There are 3 nested groupings, the coarsest first. Each group lies inside one group of the grouping before and may be the whole of it. The rows also spread widely along 11 directions, which tell nothing about the answers.
Some rows, each with its group in each grouping after it:
[ 41 -27  -5  24 -46 -19 -14  -5  23 -60 -21  -2  11  33  27 -12  12  38
  19  -3  10 -48  31 -41  15 -19  10] -> q_125 nomo q_173
[ 27 -33  11 -24  84  20   0  59  -3  10 -23 -21  31  16  35  -6  11 -13
  -3 -18  26 -25 -13  30  24  -8 -28] -> q_921 Guni q_130
[-51 -27 -36  15  -7  14 -12 -43   0  18 -16 -21   8 -37  20 -12   4 -36
   0  -7 -27  49  36  55 -65 -26 -16] -> q_921 Guni q_687
[ 21 -11  32 -16  23 -14  28  34 -47  10   6  10   8  -6  24 -12 -25  14
 -12  -6  31   2 -35  -7  19  41   2] -> q_125 nomo q_145
[ -9  -7  -6  -4  -6   1  -6 -13  -2 -32  15 -40  -9  11  -4  19  -7  45
  28   1   1 -13  16 -29   4 -17  -3] -> q_611 povuf q_355
[ 23 -18  52  -4  32  34  26  38  13 -26 -53  22 -24  54  14  -5 -17  35
 -15 -45  -6  28 -19  13  43  26 -12] -> q_921 zatem q_279
[ 12 -14 -17 -16  46  19 -17  26  -4  32   7  12  35   3  28  56 -27 -21
  28  28  31 -51 -31  -8   8 -45 -49] -> q_611 Zipeg q_955
[ -3  14 -44   8  14 -27  -5  -9 -30  37  -9 -58  -9 -20 -27   0  34 -60
  -6  42 -19  42 -10  53 -36  21  25] -> q_921 zatem q_533
[ 52  18  -8  16 -13 -11   6  -4 -32  40 -21  20 -19  20 -11  37   6 -76
  29  68   5  -2 -51  11 -17  22  -1] -> q_921 zatem q_147
[-10   4  -2 -12 -28 -32  -7  10  -9 -19  47   5   4 -28   3  36 -34  53
  18  10   6 -13 -24 -57  31   9  12] -> q_125 Nidi q_359
[-43  30 -18 -32  44  45   0  -7  -2 -18 -19 -12  -2 -10 -50  -7  -8  26
 -47 -10  11 -23   7  -4  34  34  34] -> q_611 povuf q_209
[ -9  -3   2   4  21  -1   2  11  -8   3   0 -40 -26  27  -5  69 -26  28
  26  19 -17  30 -31   7  12 -10 -24] -> q_611 Zipeg q_151
[  0  -5 -23   1  70  11  30  36 -59  26 -11 -99  42  13  10 -33  16 -20
 -12 -11  20  -4  17  46  -5   1  -9] -> q_921 Guni q_130
[ 31 -33 -12   1  45 -20 -21  59  36  -2 -32 -26  18  26  26  13  28  -7
   2 -10 -16   3 -12  28  28 -28 -12] -> q_921 zatem q_533
[-39 -35 -38   4   0 -49 -11  32  -1  18  30 -21  52 -46  49  11 -25  27
  -8 -21  -7  18   2  -3  10 -40 -13] -> q_125 nomo q_173
[-42 -26 -37 -12 -22   6 -69 -58  65 -35 -15  10 -21 -52  -6   5  28  -1
  -8  14 -31  12  26  18 -38 -11  19] -> q_125 nomo q_145
[ 14  23  26 -27  38  78   1   2  17 -44 -33  -6  -1  30 -21  -9   1  37
  -3 -20  17 -55  14 -26  35   3  -4] -> q_921 zatem q_533
[-17   8  24  -7  20  47  -3 -30  18  13 -24 -13 -25  -1   0 -18  21 -30
  10 -22 -35  45  11  40 -46 -28 -18] -> q_921 zatem q_533
[ -4  50   0 -34  34   5  -7  26   1  19  32 -11  20 -24 -20   9  -4   4
  -5   8   9 -44 -35 -39  37 -13  22] -> q_125 nomo q_145
[  8 -14 -15  19 -13   7 -14 -11   7 -18 -16 -24 -13  27   2  43  -5   8
  34  22 -12  -2   1   2  -1 -13 -17] -> q_921 Guni q_130
[ 67  31  44  -4  -2   6   6 -13 -10  21 -19  19 -57  32 -24  19  26 -60
  41  49  -5  14 -54   7 -22  25   9] -> q_921 zatem q_147
[ 55 -19   5   7 -18 -42  16  42 -22  -7  -6  54  23  30  22   3 -22   8
   2   3  40 -46 -22 -46  53  19  15] -> q_611 povuf q_209
[-15  19 -10 -20  -2  10 -17 -19  -8  23   2  47  -8 -41 -15  24 -20 -29
 -15  38   9 -12 -44  -8  -1  29  16] -> q_125 nomo q_145
[-12   4 -16  14 -13  42 -10 -30  21 -25 -31 -22  -7  19  -6   8   2   8
  15  -3 -22  -1  28   5 -13 -24 -13] -> q_921 zatem q_147
[-17  32 -10  23  -1 -32  32  12 -37  37  32 -67   1  17  -8  20 -22   8
  21  -2 -24  41 -11  -1  -1 -33   2] -> q_611 Zipeg q_955
[-13  33  -4 -59  52  27 -33  -8  14  21  44   7   8 -47 -23  29  -3 -11
  20  25  25 -50 -24 -29  -1 -28   3] -> q_611 Zipeg q_955
[ -7 -37 -26 -18  24 -52 -25  11  10  36  21   8  32 -57  34 -32  21 -44
  -9 -15   6  19   9  32 -32 -30  15] -> q_611 Zipeg q_955
[-14  -6 -26  34 -18   9   1 -32 -12  -3 -56 -23 -22  21  -6  -2   8 -28
 -19  20 -27  32   3  48 -28  21   6] -> q_125 nomo q_145

New rows, each followed by its group in each grouping:
[ 26 -34  -7 -14  10 -33   4  29 -34   3   4  40  17  -9  19  21 -28   4
  -1  22  47 -26 -31 -21  30  38   4] -> q_611 povuf q_209
[  9  20 -26  11 -20 -14 -10   0  23 -29   2 -41  22   6 -16 -34  30  20
   2 -21 -14 -25  45 -28  17 -31  38] -> q_921 zatem q_533
[ 21 -26  48 -11 -10  -7  16  12  -3  11  15  64  17  -1  53 -29 -22   0
  21 -46  20  -6   1 -30  -4 -35 -19] -> q_611 povuf q_209
[ -6 -12 -45 -11  42  26 -13  11 -16   2 -35 -17  48 -15  10 -13   6 -19
 -35  15  34 -59   9  16   7   7  -2] -> q_125 nomo q_173
[-48 -40 -27 -30  17 -10 -32  21  34 -24  38   2  39 -59  27  26 -32  67
   1 -29   6  -6  16 -26  29 -24  -7] -> q_921 Guni q_687
[-17  34  -7 -10   4  42 -19 -34  12  41  27  -5  22 -26   6   3   9 -53
  46   6 -10 -30  11 -11 -46 -82 -27] -> q_921 Guni q_130
[ 26 -44   4  13   4 -13  14  12 -31   7   8 -28  43  20  63 -27   3  -7
  39 -22  25 -21  32  -5 -30 -58 -43] -> q_611 povuf q_209
[  2 -28  -6   0  11  38   1 -21 -21   8  -6   7  36   2  42  -8 -20 -15
  26  -5  35 -42  29  -2 -36 -46 -47] -> q_611 Zipeg q_955
[  6 -16  24  11  -3   2   6 -32   1 -16 -10 -42 -34  26  12 -21  16   6
  30 -19 -19  39  28  25 -45 -23  -7] -> q_611 Zipeg q_955
[ -8  11 -47  36 -18 -17  -2  27  -5  50  21  -8  54   7  31  60 -35 -28
  40  19 -16 -20 -19 -22  11 -82 -38] -> q_921 Guni q_687
[-31 -13   9 -21  29   1  -3  15  -1   6  22 -32 -21 -23   2  55 -29  41
  19   1 -20  61 -32  11   5   6 -25] -> q_921 zatem q_147
[-49  17 -22 -54  58  68 -39 -37  16 -29  -7 -46 -32 -42 -59  38   8  27
 -12  32   1  -2  -1  17  -7  39   7] -> q_921 zatem q_533
[ 14 -33 -11  -8  23 -49  -9  44   5  10   9 -18  23 -21  26  -8  14   0
  -2 -14  -3  26  -5  16  11  -5   8] -> q_921 zatem q_533
[ -8 -17 -38  25 -26   7 -28 -10  34 -32 -29 -15 -17  27  -6  66 -13  30
  23  25 -28   9   0  -3  13 -16 -18] -> q_921 zatem q_279
[ -3   7 -25 -15  16   3 -29 -16  14 -10  14 -55   3 -23 -17  -1  35  -3
  20  15  -8  -7  22   3 -22 -21  10] -> q_921 zatem q_533
[ -7  14 -37  13  14 -13 -13  37  20  54   3  -5  33   0  16  42  -7 -39
  16   9 -28   6 -29   6  12 -67 -24] -> q_921 zatem q_279
[ -7 -13 -20   9 -21  27 -37 -45  41 -38 -31 -20 -43  14 -16  40  14  11
  30  27 -30  19  15  13 -27 -10 -12] -> q_921 zatem q_279
[-22 -17 -18  37 -39 -30  23 -24 -31 -11  -3 -55  -8  17  10 -21  -5  18
   9 -20 -23  50  38  13 -28 -11   8] -> q_611 povuf q_355
[-27  17 -49 -14  15  10 -15 -13   8 -28 -21 -36  10 -30 -45 -35  22  13
 -46  -6   0  -8  35  11  15  38  58] -> q_921 zatem q_147
[  1  26 -16  20 -24 -15  16 -10 -21  -3   1 -26  -6   9 -24  -3  -3   3
   4   8  -9   8   5 -10   9  15  35] -> q_921 Guni q_687
[ 17  18  18  36 -22 -48  40  24 -27  13  33 -61   2  47  16   2 -17  31
  41 -28 -23  32   1 -24  11 -51   0] -> q_611 Zipeg q_955
[ 14 -18   3 -10  13  11  -8  -6 -18  23  17   3  13 -15  29  25  -9 -28
  43  23  21 -16 -14   1 -28 -22 -35] -> q_921 Guni q_130
[-18 -27 -39  45  -3   1  23  -4 -32   3 -52 -49  18  41  20 -23   0 -16
 -18 -16 -14  24  39  47 -20 -13 -14] -> q_611 povuf q_209
[  3   6  49 -44   8  11  -4 -21   9  -7   3  67 -50 -20 -20  -4  -6   1
  -4  -5  10  17 -31 -13   0  43  28] -> q_611 povuf q_209
[-46  10 -20   6   4  24  13 -21 -29  16  -1 -27  -3   2  -8  33 -34   8
   4   5 -11  21  -1   6 -12 -11 -22] -> q_611 povuf q_209
[ 26   9  26  10 -41  20  38 -66 -61 -19 -10  10 -24  15 -10 -53 -11  -4
  14   3  38 -12  36 -13 -45  39  22] -> q_611 Zipeg q_955
[ 29  41  20  45 -11  33  58  26 -44  21 -13 -36  30  84  17   1 -31   0
  35 -23  -4 -33   1 -30  27 -55 -34] -> q_921 Guni q_130
[ 44  39  -2  23 -50 -15  -8 -12  21  -9   5  15  -7  31 -17  13  14 -16
  43  23 -12 -39  -5 -50  15 -31  29] -> q_921 Guni q_687
[-53   1  -9 -10 -26  48 -14 -51  29 -47 -24  23 -22 -30 -26  -8 -22  46
 -25 -25 -18  22  35  -5  -1  27  22] -> q_921 zatem q_147
[-16 -70 -56 -27  34  -3 -54  22  38 -54 -27   1  32 -39  14  20   0  48
 -33  -1  24 -25  24  11  33  28   5] -> q_921 zatem q_533
[ 34 -31  43 -14  36  22   6  23  10 -34 -29  11 -19  48  20  13 -16  39
  13 -19  18 -10 -12  -2  29   8 -20] -> q_611 Zipeg q_955
[ 37  22  46   1  -3   6  46  -7 -33   7 -35  45 -23  30 -14 -68  -1 -28
 -30 -29  18   8  -5   9   5  48  48] -> q_611 Zipeg q_955
[  6  26  45 -13  15  46  32  13  -3  -6 -32  44 -19  23 -15 -21 -25  17
 -27 -37   3  10 -18  -7  38  34  13] -> q_921 zatem q_279
[ -6  -3  -4  24  -3 -27  28   3 -52  39   5 -43 -22   8   3  30 -19 -23
  20  21 -20  70 -31  38 -22  18  -9] -> q_921 Guni q_130
